There are 3 nested groupings, the coarsest first. Each group lies inside one group of the grouping before and may be the whole of it. The rows also spread widely along 8 directions, which tell nothing about the answers.
In the rows, 128 means zero.
Some rows, each with its group in each grouping after it:
[110 142  76  97 154 115  96 186 156 170 166 111 154  84 144 142 121 207
 148 135 137  86 151 119 109 127 128 107 130 184] => K955 K739 K796
[ 68 107 141 165 120 123 125 143 131 148 110 100 130 144 184 110  83 153
 139 126  82 108  83 130 156 150 122 136  98 121] => K742 K712 K33
[105 156 123 115 117 135 102 143 146 154 134 129 179 132 154 117 122 130
 152 147 129  95 136 133 153 141 140 148  80 121] => K955 K854 K101
[124  83 145 205 121  88 125  92  90 138  61 144 108 143 136 114 139  89
 106 133  93 159  81 126 116 183 140 139 147  85] => K955 K854 K442
[ 75 148 133  94 129 130 130 167 128 135 158  97 187 123 153 104  64 143
 156 154 103 105 153 141 120 138 130 129  82 131] => K527 K788 K475
[ 98 113 103 163 155  67  89 164 132 143 134 121 149  93 146 111 112 174
 127 138 101 137  94 108 103 188 172  94 144 158] => K955 K506 K980
[182 128  50 109 153  82 115 171  83 144  94 143 138  62  71 102 160 109
 172 141  86 214 136 106  21 167 134  79 158 140] => K527 K422 K620
[172 137 106 134 122 121 106 129 131 121 122 155 112 112 101 135 167 107
 135 108 139 140 110 118 118 129 144 120 138 135] => K742 K712 K567
[213 219 116  88  75 110 168  98 149  57 215 106 180 139  98 116 137 116
 102  79 166 148 154 124 140  86 153 135  50 168] => K527 K788 K229
[111 108 112 178 132  92 133 122 121 141 104  94 137 144 186 143 126 177
 117 105  80 135 104 119 161 166 117 154 103 128] => K527 K788 K616
[162 158 120 110 101 146 149 103 114 109 124 132 129 137 112 124 125  97
 136 135 118 137 147 137 118 108  99 133 107 126] => K527 K459 K518
[153 170 145 130 117 127  87 119 170  94 189 146 133 125 109 142 138 130
 106 114 164  89 131 118 163 117 176 111 120 174] => K955 K506 K984
[125  93 120 154 135 119 166  98 117 139 117 103  91 117 133 149 112 155
  87 123 127 135 128 121 108 110 101 119 175 144] => K955 K739 K605
[141 134 122 159 134 105  72 155 133 110 144 138 115 109 121 145 130 148
 129 110 106 122 121 121 121 160 167 105 140 172] => K527 K256 K120
[197 161  90 128  84 127 200  71  94  95 119  96 118 159 132 124 145  93
  93  97  86 207 117 130 122  78  69 114  87 131] => K955 K506 K131
[146 139 147 118 132 122 131  99 145 109 153 136 133 126  94 128 127 108
 117 130 162 112 148 125 131 127 173 129 133 130] => K527 K422 K785
[187 206 102  50 105 156 119 132 162  89 201 146 159  95  78 129 132 107
 147 120 187 120 159 124 112  80 148 121  93 171] => K742 K87 K703
[107 179 143  90 105 157  86 163 158 115 159 132 173 140 144 121 100 105
 167 152 115  74 149 149 156 137 149 134  59 137] => K527 K256 K677
[122 115 118 139 134 107 183 105 138 117 163 111 111 109 111 112  94 143
  93 113 165 144 118 116 109 108 145 120 147 141] => K742 K712 K63
[145 144 137 120 115 165  80 128 136 118 147 155 103 125 106 156 130  99
 133 139 140  92 146 137 124 105 122 113 140 138] => K955 K854 K442
[ 98 106  98 102 159 125 128 162 111 159 109 119 147  99 130 127 113 138
 159 159 114 124 151 130  95 149 119 128 136 117] => K527 K788 K475
[217 177  57  76 102 132 127 155 105 109 138 145 134  90  72 107 162  89
 171 108 104 203 125 122  53  96  98  88 105 145] => K742 K712 K33
[102 126 137 140 118 139 106 125 138 145 123 126 141 141 152 139 118 128
 135 145 126  88 126 137 150 137 127 146 105 117] => K955 K854 K442
[ 86  76  90 160 144 102 182 121 102 176  84  86 121 119 167 131 104 164
 112 142 103 147 115 126 101 142  91 141 141 118] => K955 K854 K442
[152 146 105 131 126 109 109 130 125 128 126 142 150 125 119 114 152 108
 129 131 113 154 115 116 123 150 147 110 106 127] => K955 K506 K131
[142 178 123  73  95 155 209  80 147 101 187  92 158 153 123 114  92 103
  95 135 163 128 159 137 140  57 111 133  66 138] => K955 K506 K131
[117 135 161 127 112 133 175  92 122  95 155 104 134 151 129 124  84 108
  99 131 133 115 148 142 138 103 127 139 115 121] => K527 K788 K475
[144 136 103  86 114 171 152 119 103 135  97 120 129 143 133 150 136  92
 154 147 103 129 161 146 132  94  64 150  97  99] => K527 K788 K475
[171 145 128 120 117 153 135  89 153  78 191 123  72 122 100 172 119 125
  77 110 168 106 149 125 134  58 123  91 171 179] => K955 K506 K980
[141 102 109 139 138 135 157  99 118 122 120 115  80 124 119 151 127 119
  88 129 123 146 128 122 117 100 102  99 164 139] => K955 K506 K131
[137 136 107 122 128 113 149 121 125 128 147 124 135 104 109 115 117 126
 113 132 145 147 140 124  90 117 134 116 148 144] => K955 K854 K101

New rows. What belongs after each?
[210 158  76 114 101 116 150 106 110 107  97 137 134 132 110 129 191  81
 136 107 110 184 127 130 110 132 116 137  90 125] => K527 K256 K677
[174 155 128 131 107 128 117 119 136  99 147 149 116 123 100 128 148  98
 124 104 142 138 115 124 126 116 146 119 124 140] => K742 K712 K567
[120 118 142 158 125 135 125 110 134 118 130 109 106 150 162 165 117 150
 106 113 109  98 130 131 172 124 112 149 125 134] => K527 K788 K616
[ 63  95 125 117 142 131 223 108 142 136 143  69 122 130 155 129  58 156
  96 152 149 102 153 140 121 105 122 143 133 139] => K527 K256 K677
[120  94 110 129 142 105 211  76 126 156 106 104 122 117 122 127 125 142
  85 138 173 138 136 114 105 117 124 154 155 114] => K955 K739 K605
[113 111 122 165 135 103  93 126 138 157 106 141 143 126 148 135 150 141
 129 135 135 102 109 121 144 176 159 149 120 117] => K955 K854 K442
[106 100 145 106 154 133 115 137 128 131 119 153 133 103  84 112 115  85
 136 174 161  98 149 127 106 154 171 131 159  96] => K527 K788 K229
[158 129 122 126 130 152  66 151 124 107 120 158  86 113 109 162 148  99
 149 132 103 113 139 134 117 133 127  96 156 148] => K527 K256 K677
[164 136 101 104 136 118 128 127 115 132 111 136 139 112  98 125 151 104
 153 134 119 157 143 123 100 135 131 121 124 121] => K527 K422 K785
[145 134 128 144 120 123 139  99 138 113 161 124 109 123 113 148 122 135
  92 113 158 115 136 125 120 104 134 120 144 154] => K955 K854 K442
[116 123 162 134 115 152 120 120 111 110 123 143 108 139 111 113  89  68
 122 162  96 130 118 142 116 116 125  97 143 116] => K955 K506 K984
[148 152 115 134 105 123 126 116 133 133 130 116 143 134 149 137 138 144
 124 113 114 126 125 124 141 122 111 135  99 141] => K955 K739 K605
[181 159 160 117  99 158  94 123 119  57 158 165  84 124  70 131 114  42
 124 133 116 130 145 147  96 103 146  79 154 147] => K527 K256 K677
[165 120 172 189  99 110 102  90 111  81 105 147 104 163 126 134 149  78
 100 102 100 131  95 130 170 159 153 134 123 105] => K527 K788 K229
[151 136 122 104 125 156 114 122 136 117 126 155 112 123  95 152 144  88
 139 144 148 104 155 140 127 116 141 135 128 128] => K527 K256 K120
[126 117 131 122 135 110 168  84 141 124 135 134 134 122 102 112 126  97
  95 155 179 126 129 119 119 128 166 136 141 111] => K955 K506 K980
[143 128 100 147 119 145  96 135 124 140 114 123 101 128 155 168 145 149
 134 111  94 120 130 130 144 111  84 117 137 150] => K955 K854 K101
[126 141 169 115  95 158 195  74 113  85 152 102 121 165 123 121  68  76
  97 137 121 129 153 153 137  71  99 145 107 107] => K527 K788 K616
[158 114  98 167 127  98 125 127  86 125  81 132 101 112 123 125 137 128
 134 120  67 183 109 119  83 162 104 107 155 135] => K527 K459 K518
[166 131 117 141 126 105 116 118 128 110 109 161 126 119 101 125 165  88
 127 127 138 139 123 124 116 166 173 130 129 125] => K527 K256 K677
[144 149 147 185 103 102  83 116 145  85 164 121 115 148 161 145 120 151
  95  94 101 114  94 118 172 137 151 101 122 170] => K955 K506 K980
[ 91  87 133 139 162 117 172  93 152 138 141 117 109 119 119 132 106 138
  74 153 183  99 134 115 133 128 162 126 168 128] => K955 K506 K131
[134 142  94 116 130 123 109 164 109 132 122 127 138  96 119 119 110 140
 162 141  86 147 138 129  78 146 110 103 130 152] => K527 K459 K518
[133 170 135 127  89 167  79 131 148 119 161 123 129 154 162 164 120 134
 137 118 114  74 139 146 174  97 101 131  78 149] => K955 K854 K442
[203 201  89  84  98 127 111 143 121  97 179 149 158  95  72 104 145  93
 144 117 134 172 155 128  67  97 136  92 111 160] => K955 K854 K101
[159 162 122 142 101 130  59 129 143 145 107 149 152 146 158 151 185 135
 152 115 105 101 114 121 183 156 125 147  77 125] => K955 K739 K605
[111  86 133 163 154 112  88 148 112 133  86 156  96 107 115 127 125  97
 139 154 100 125 111 129  98 187 161 106 175 117] => K527 K256 K677
[123 121 121 149 118 118 146 115 124 130  98 114 130 148 160 133 130 119
 126 127  99 129 112 137 145 153 128 144  97 119] => K527 K256 K677
[160 175 130 117  96 117 117 114 142 117 150 137 165 144 125 113 144 106
 126 122 135 113 128 132 146 127 145 139  80 131] => K955 K739 K796
[149 115 106 124 134 125  98 146 113 137  92 144 128 118 118 138 161 107
 151 134 107 133 128 123 127 157 125 131 124 109] => K527 K788 K229
[121 162 136 105 118 148  89 147 161 130 176 122 143 115 138 146 106 156
 135 131 139  76 153 128 144 108 129 117 115 163] => K955 K739 K605
[ 95 129 152 135 106 128 181  98 148 122 141 104 145 152 147  98  85 122
 113 128 143 111 106 132 153 118 139 156  85 111] => K742 K712 K33
[199 175 104 129 119 105  63 134 145 102 157 167 145 117  96 131 192 111
 126 105 135 141 119 107 137 150 175 101 105 154] => K955 K506 K131
[109  99  68 122 137 114 200 124  99 178  89  75 131 108 156 129 109 174
 122 137  98 169 134 122  79 115  60 129 133 130] => K955 K739 K605
[148 153 104 104 112 137 107 148 142 133 131 142 151 122 121 114 147 111
 164 125 125 128 115 127 129 127 130 130  85 125] => K742 K712 K33
[179 194 124  84  94 145 121 127 157  95 178 151 153 126  93 117 143  90
 140 114 167 120 136 130 132  94 154 127  82 144] => K742 K712 K567
[160 148 112 135 114  99 139 130 121  99 154 107 144 121 124 125 124 141
 114  99 115 154 126 120 121 134 139 119 107 154] => K527 K788 K229
[121 156 165 122  97 161 130  96 162 108 165 138 132 160 129 127 107  98
 121 128 167  81 126 138 185  97 146 156  84 109] => K742 K712 K63
[184 141 129 168 107 104 112  99 109  91 118 133 101 136 112 138 150  99
 116  98  91 161 116 121 129 140 137 104 135 144] => K527 K422 K620
[192 182 113 115  86 122 181  81 141  77 186 122 130 136  96 114 130 105
  94  84 166 163 125 121 130  73 136 130  92 144] => K742 K712 K63
[131 185 169 122  86 147  59 148 153  99 168 159 165 147 126  97 115  85
 162 126 118  91 106 137 165 139 169 123  62 124] => K742 K712 K33
[109 123 108 102 114 159 206  69 154 176  95  86 146 168 183 161 143 155
 113 140 167  84 150 129 192  91  72 208  72  99] => K955 K739 K605
[101  97 110 119 148 129 191 118 134 139 143 103 105 101 117 124  88 145
 106 135 161 129 134 124  93  96 124 121 163 141] => K742 K712 K567
[ 84 109 132 143 143 140 106 141 141 150 134 120 116 117 153 143  99 155
 125 147 126  85 137 131 137 128 123 122 150 142] => K955 K854 K101
[113 176 168 127 116 131   4 167 173 139 155 174 185 126 138 125 144 127
 169 149 139  49 128 125 178 181 194 135  81 130] => K955 K739 K605
[149 134 117 134 118 113 121 113 121 126 110 143 137 130 121 115 145  91
 128 142 117 145 111 125 124 147 139 122 117 111] => K955 K506 K980
[110 136 105  90 104 186 168 149  92 120 128  80 103 136 147 142  51 113
 149 145  52 149 160 164  89  56  33 102 111 150] => K527 K256 K120
[113  98 114 135 142 105 181 110 101 140  99 109 131 122 129 116 108 123
 115 144 112 156 131 128 100 142 120 149 137 103] => K527 K788 K616
[150 145 112 133  92 137 173 102 120 117 123 103 120 154 150 130 121 118
 123 100 102 154 107 134 141  92  88 139  88 128] => K742 K712 K567
[120 127 130 130 120 147 102 147 114 126 104 135 119 136 135 136 111 100
 154 146  84 121 129 145 126 138 119 126 113 123] => K527 K256 K120
[151 109 140 159 130 109 129 103 114 104 112 150  98 125  91 128 135  88
 104 129 132 143 121 128 110 150 168 125 157 125] => K527 K256 K120
